The groups are shells around one centre, one inside the other: the same stretched ball of 7 dimensions in 8 sizes.
(in the rows, 128 means zero)
Known rows, each followed by its group:
[127 175 121 170 144 119 135 109 123 125 113 140 133 164 144  92 114 139
 114 114  94 178] | leb
[108  89 108 125  96 104 107 138 135 106  98 159 148  90 134 172 113 145
 110 128 170 116] | Zife
[131  78  98 116 110  88  91 106 116 119  99 178 161 144 148 125 128 117
  85 156 131 167] | leb
[116 123 101 133  73 107 120 149 124 143 123 146 156 104 118 161 156 117
 131 105 163 111] | tidag
[ 79 125 111 168 114  99 106 123 143 117 115 184 125  73 149 142  55 180
 129 121 115 142] | leb
[142 119 128 108  60 151 122 194 134 116  88  81 151  93 100 226 185 121
 129  69 224  45] | Gope
[101  91  99 152 127  62 109  83 130 119 113 217 134 111 162 101  67 153
 108 158 111 188] | Gope
[112 127 129 165 100  96 128 127 144 126 111 171 108  78 145 154  85 169
 144  93 147 121] | depe
[145  79 144 118  64 116 117 164 147 109  81 135 116  62 131 230 138 152
 132  76 222  53] | Suruf
[122 172 118 148 101 145 143 160 126 128 116 101 151 129 113 157 167 124
 128  87 155 107] | Suruf
[104 184 104 168 124 122 135 131 122 136 126 129 150 142 123 102 119 132
 130 109 108 163] | Zife
[111 192 108 186 139 111 135 102 117 147 137 158 137 164 145  72 114 135
 122 118  65 194] | Suruf
[ 68 160  94 164 118 109 131 140 136 118 121 143 152  90 116 123  75 156
 140 120 135 148] | tidag
[ 96 157  94 157 116 109 114 128 122 134 121 146 156 130 124 102 100 134
 125 123 109 168] | Zife
[115  78  96 118  88  86  99 126 125 122 104 173 158 105 133 151 121 125
 109 138 161 137] | Suruf
[ 93 165  90 164 124 103 131 116 119 138 134 157 158 139 129  91 115 128
 122 132 100 179] | Suruf
[114 107 127 150  91  92 118 134 145 120 100 166 113  69 140 165  80 166
 143  95 166 114] | depe
[177 121 152 140  90 124 130 132 128 133  99 139 110 135 151 178 181 129
 115  77 159  97] | tidag
[149 112 129 117  78 139 112 163 128 120  93 113 145 118 125 198 178 122
 111  89 182  81] | Zife
[125 177 111 157  78 130 113 154 118 166 129 121 145 132 116 134 151 118
 143  76 117 126] | tidag
[101  98  96 120  69 108  86 158 129 129 105 147 160  82 117 173 113 133
 126 113 165 109] | leb
[134 102 135 156 117  95 108 104 136 117 100 188 107 110 169 145  93 165
 110 116 121 143] | Suso
[132 165 133 151  99 144 142 160 133 124 107 103 132 117 120 170 154 138
 133  75 163  96] | Zife
[ 98 177  87 175 142  95 138  92 110 146 145 173 160 170 140  57 123 119
 113 146  68 212] | seg
[127  89  95 124 104  85 100 106 114 131 113 183 161 143 146 121 138 113
  94 150 126 167] | Suso
[102 116 112 142  98 109 100 142 137 116  99 150 137  87 131 156  83 157
 126 110 148 125] | depe
[144 111 118 148 125  91 108  89 118 131 109 187 132 158 165 106 124 130
  94 137  97 179] | Suso
[ 86 114 103 152 113  85 125 124 141 110 108 173 137  78 133 136  67 162
 133 128 155 144] | depe
[146 136 117 157 106  93 118 100 115 155 125 177 130 156 154 104 143 120
 116 113  98 168] | Suso
[151 148 131 164 117 111 135 104 119 144 124 166 122 159 159 120 162 127
 110 106 101 153] | Suso
[158 118 141 135  89 132 103 141 128 129  96 137 123 129 147 177 156 135
 109  87 143 103] | Gope
[119 146 117 125  63 144 133 194 135 126 105  83 154  85  91 204 166 124
 147  67 212  60] | tidag
[132 177 109 140  93 148 126 161 114 144 119  94 164 154 108 141 182 104
 122  89 137 121] | Suruf
[128 132 120 138  90 137 114 149 124 130 115 135 147 123 134 175 171 128
 108 102 141 104] | tidag
[103 157 113 156 117 116 137 143 137 114 104 124 139 107 118 133  94 150
 138 102 153 135] | Suruf
[125 183 113 154  95 146 118 155 118 150 123 106 152 146 116 135 159 119
 128  84 116 128] | Suruf
[138 178 103 164 127 117 110  99 100 162 134 154 155 204 147  66 156 103
 100 125  49 203] | leb
[139  57 130 106  73 102 120 151 143  99  82 151 131  69 133 220 143 142
 116 105 228  69] | Gope
[ 99 141 125 180 145  93 140 100 143 107 111 182 110 102 159 116  60 180
 126 123 114 164] | leb
[154 110 129 123  90 118 132 143 128 120  96 129 138 124 130 177 172 120
 115  97 186 100] | Zife
[119 115 129 130  81 120 132 168 147 106  90 118 130  66 114 202 120 152
 142  81 213  72] | Zife
[161 120 152 138  74 134 130 154 136 130 101 130 112 103 141 209 179 139
 126  66 179  66] | Gope
[113 130 131 156 106 122 113 139 142 114 101 149 119  90 143 168  96 168
 126  97 140 113] | depe
[156 150 131 145  98 124 135 136 122 139 109 124 132 147 131 144 169 118
 123  86 147 122] | depe
[148 123 126 118  76 126 136 167 131 121  91  99 144 110 107 187 169 117
 133  79 212  81] | tidag
[110  84 114 126 100 104 116 135 138 100  98 164 143  86 140 180 119 149
 107 129 176 110] | Gope
[123 203  94 156 102 134 130 145 104 165 137 104 172 178 105  93 175  91
 130  97 102 161] | seg
[133 168 114 166 124 116 113 108 113 149 123 152 138 171 147  89 130 125
 112 113  74 182] | Suso
[108  82  97 122  88  81 105 131 132 117  99 168 151  88 127 150  96 136
 123 131 175 134] | Suso
[ 98 186  99 179 127 111 111 116 119 148 128 150 144 147 134  74  83 141
 130 115  67 192] | seg
[ 97 225  98 185 121 130 142 137 117 158 143 116 153 153 112  80 124 125
 146  93  85 171] | seg
[163 142 122 144 127 118 136 101 108 136 119 151 146 195 154 112 196 102
  87 125 106 164] | seg
[144  75 147 119  73 128  96 160 146 103  77 140 115  70 143 231 131 160
 114  85 196  59] | seg
[ 89 102  85 133 105  79 124 122 129 116 115 173 163  98 124 128 101 132
 121 146 161 153] | seg
[113 152 119 161 113 104 149 132 137 122 111 140 128 105 126 133 106 148
 142  98 157 133] | Suso
[ 88 145  97 154 119 108 129 131 130 118 118 149 154 110 125 124 100 144
 124 127 134 151] | depe
[136 178 107 160  97 131 114 125 103 172 146 145 156 178 138 109 192 100
 110 105  73 157] | seg
[133 140  98 143 109 105 128 110 107 149 134 161 163 170 139 107 182  97
 101 133 108 167] | leb
[138 131 135 138  76 125 136 162 138 127 102 120 125  91 121 193 153 139
 141  70 193  76] | Zife
[117 169 125 169 113 113 152 135 136 128 114 131 122 110 126 132 110 149
 147  86 148 131] | Gope
[134 195 100 170 122 122 121 107  98 171 146 146 158 203 139  66 172  97
 109 117  51 196] | tidag
[149 104 110 122  94 107 101 121 112 138 108 157 154 154 142 138 168 106
  95 125 131 144] | depe
[120 106 103 109  67 132  95 172 124 126 102 119 169 104 111 191 162 116
 113 105 177  89] | leb
[141  89 127 104  85 126 122 165 138  94  75 109 145  95 117 208 151 132
 114  99 224  75] | Gope

New rows, each followed by its group:
[113 190 127 155  89 163 141 188 136 127 112  75 141 101 100 183 152 141
 148  58 170  76] | seg
[112 127 112 157 127 105 115 105 125 123 119 179 138 134 157 120 115 145
 101 136 100 164] | Suruf
[127 164 109 171 137 111 125  92 110 145 135 173 144 180 158  83 146 123
  98 134  61 193] | Gope
[112 198 104 169 139 138 138 124 114 135 129 122 159 175 128  91 146 121
 110 118  85 175] | leb
[ 91 150  87 148  87 107 104 146 122 149 126 142 162 110 112 121 107 126
 139 111 124 147] | tidag
[137 149 132 145  80 129 150 161 134 133 113 115 129 102 118 184 170 131
 143  69 186  80] | tidag
[123 117 129 129  68 135 118 177 141 119  99 117 135  72 117 215 146 145
 135  76 197  61] | depe
[147 149 146 159  98 134 134 140 133 132 111 136 112 119 146 173 156 146
 126  75 142  99] | Suruf
[142 135 135 120  72 155 121 189 136 116  86  78 142 100 105 213 166 131
 131  64 205  57] | tidag
[100 187 114 186 110 116 135 128 128 151 139 153 128 118 135 114 112 148
 144  93  95 149] | Gope
[123 179 113 160 110 138 117 137 116 146 124 124 149 157 130 118 149 123
 118  99  95 149] | depe
[120 103 114 148 108  95 112 106 126 129 121 194 134 119 161 141 130 141
 102 133 115 146] | leb
[124 127 113 126 100 132 118 154 127 112  98 116 157 122 120 166 148 127
 110 110 166 112] | Zife
[ 90 128 110 148 111 108 129 143 143 104 102 143 139  79 124 155  82 161
 133 113 167 123] | Zife
[135 173 103 153  96 129 110 129 103 168 139 137 161 178 131 107 184  96
 111 106  83 158] | Gope
[124  58 112 115  97  84 105 120 135 103  90 180 141  94 146 170 113 141
 102 139 177 125] | Suruf
[136 130 139 151  97 131 125 140 134 124 110 146 120 109 148 181 153 149
 117  90 144  97] | Gope
[105 186 105 172 133 117 151 119 121 134 132 139 149 150 129  95 133 129
 124 117 106 169] | tidag
[107 169 128 165 105 124 155 155 144 119 110 117 123  87 117 159 110 157
 154  76 172 104] | tidag
[112  96 136 138  74 107 116 164 157 105  85 142 109  34 127 213  79 178
 151  76 210  67] | Gope
[102 195  96 168 121 121 132 132 117 146 131 124 157 153 116  87 122 122
 133 109  98 173] | Suso
[167 133 124 125  91 136 120 140 111 140 109 120 152 169 133 156 210  97
  99  99 143 118] | Suruf
[146 115 107 118  70 110 116 148 116 146 111 131 158 132 117 157 181  97
 121 101 170 114] | Gope
[118 145 136 146  87 151 115 173 141 116  99 109 128  86 124 200 130 158
 131  73 164  74] | leb
[134 103 120 149 119  87  99  94 125 128 104 192 125 136 165 115  99 144
 102 132 102 172] | Gope
[136  70 129 129  76  79 123 129 142 120  96 179 115  70 144 186 117 149
 132 102 197  97] | seg
[ 96 112  95 131  93  99 124 144 131 118 112 149 159  91 117 154 118 133
 127 124 174 124] | Suso
[141  85 137 111  79 136 114 167 141  97  81 122 135  85 130 229 158 144
 108  94 210  59] | tidag
[127 159 120 149  75 129 120 163 128 149 115 114 137 109 113 159 142 130
 147  70 152 103] | Suruf
[137  89 123 118 119 112 124 128 133  90  83 144 144 122 141 168 136 137
  92 131 179 122] | leb
[136  98 108 110 100 123 117 139 119 110 100 136 167 139 131 169 181 109
  88 133 169 117] | seg
[135  59 123 123  76  82  90 126 137 122  92 187 122  80 151 179 104 149
 118 114 170 111] | tidag
[ 88 156 112 163 105 119 130 149 140 122 117 137 136  84 122 150  93 160
 143  98 145 120] | depe
[128  71 132 111  60 122  95 171 145 106  82 138 130  55 129 236 129 154
 123  88 211  53] | tidag
[ 95 128 106 141  72 115 124 164 137 130 120 138 148  69 112 182 128 141
 145  94 179  90] | seg
[146 157 116 137  80 138 107 155 113 154 114 110 153 152 118 145 176 105
 122  84 131 120] | Gope
[145 115 136 117  81 151 107 173 133 110  84 101 141 108 123 211 165 134
 110  83 187  69] | leb
[110 159  84 148 109 106 111 123 108 152 129 145 171 161 121  84 133 105
 117 129  98 183] | Gope
[126 170 124 181 102  99 131 117 128 159 130 163 112 123 143 110 109 144
 148  84 102 153] | seg
[127  56 126 129 118  77 120 102 142  90  87 198 120  89 164 166  96 161
  99 142 173 131] | seg
[133  68 117 103  70 104 113 156 136 108  87 142 147  80 122 205 146 130
 118 109 219  80] | Suruf
[143 115 126 124  95 136 108 148 125 117  96 127 145 129 135 179 165 127
 100 105 156 103] | Suruf
[113 126 135 137  92 131 130 175 153  94  79 103 123  60 112 202  91 169
 145  74 212  72] | seg
[ 97 164 111 157  93 122 131 160 137 130 114 118 140  89 108 151 104 148
 152  84 159 113] | depe
[146 107 116 121  66 112 102 147 121 145 107 141 146 119 127 169 164 112
 121  95 163 106] | Suruf
[144 139 131 162 117  99 144 106 127 134 117 166 118 139 153 125 141 136
 122 105 128 147] | Gope
[155 156 146 139 104 154 147 163 134 111  92  86 128 130 122 185 176 133
 122  70 182  82] | seg
[134 103 127 117  44 124 104 184 139 132  93 115 134  66 109 219 144 135
 146  65 213  53] | leb
[104  84 116 143 117  84 118 112 143  98  97 188 126  81 153 155  76 167
 113 136 158 137] | Suruf
[117  72 123 132  97  88 105 125 144 104  90 182 122  73 150 177  86 164
 116 122 171 116] | Zife
[120 125 121 138  70 125  97 163 134 135 104 131 134  85 123 181 119 145
 137  81 159  93] | Suso
[158  76 119 115  75 104  82 124 116 140 102 172 142 134 152 167 167 114
  95 118 138 123] | seg
[145 143 126 165 132 109 106  91 116 140 115 177 123 171 169  97 124 137
  97 122  66 184] | seg
[150 117 113 147 114  86 114  87 111 148 122 190 137 169 162  99 152 112
  98 134  94 181] | Gope
[ 91 157  84 156 122 105 124 118 115 137 134 157 169 144 127  92 123 121
 114 141 100 181] | Gope
[153 146 131 134  67 137 119 168 126 145 104 102 135 121 115 179 173 118
 137  62 171  85] | Gope
[141  87 134 134  91  94 132 128 140 114  97 167 116  88 147 182 131 147
 123 103 187 100] | Suso
[133 104 142 140  99 119 110 142 145 104  83 144 112  86 145 188 101 167
 121  92 168  96] | Gope
[116 114 111 141  80  90 118 140 135 134 107 155 132  84 124 153 102 141
 145  97 170 120] | Gope
[127 163 117 178 124 107 110  96 116 155 133 180 127 161 162  89 121 136
 112 117  55 185] | Suso
[160 125 137 136  88 131 112 140 124 135 103 134 129 137 143 171 173 125
 110  88 144 105] | Zife
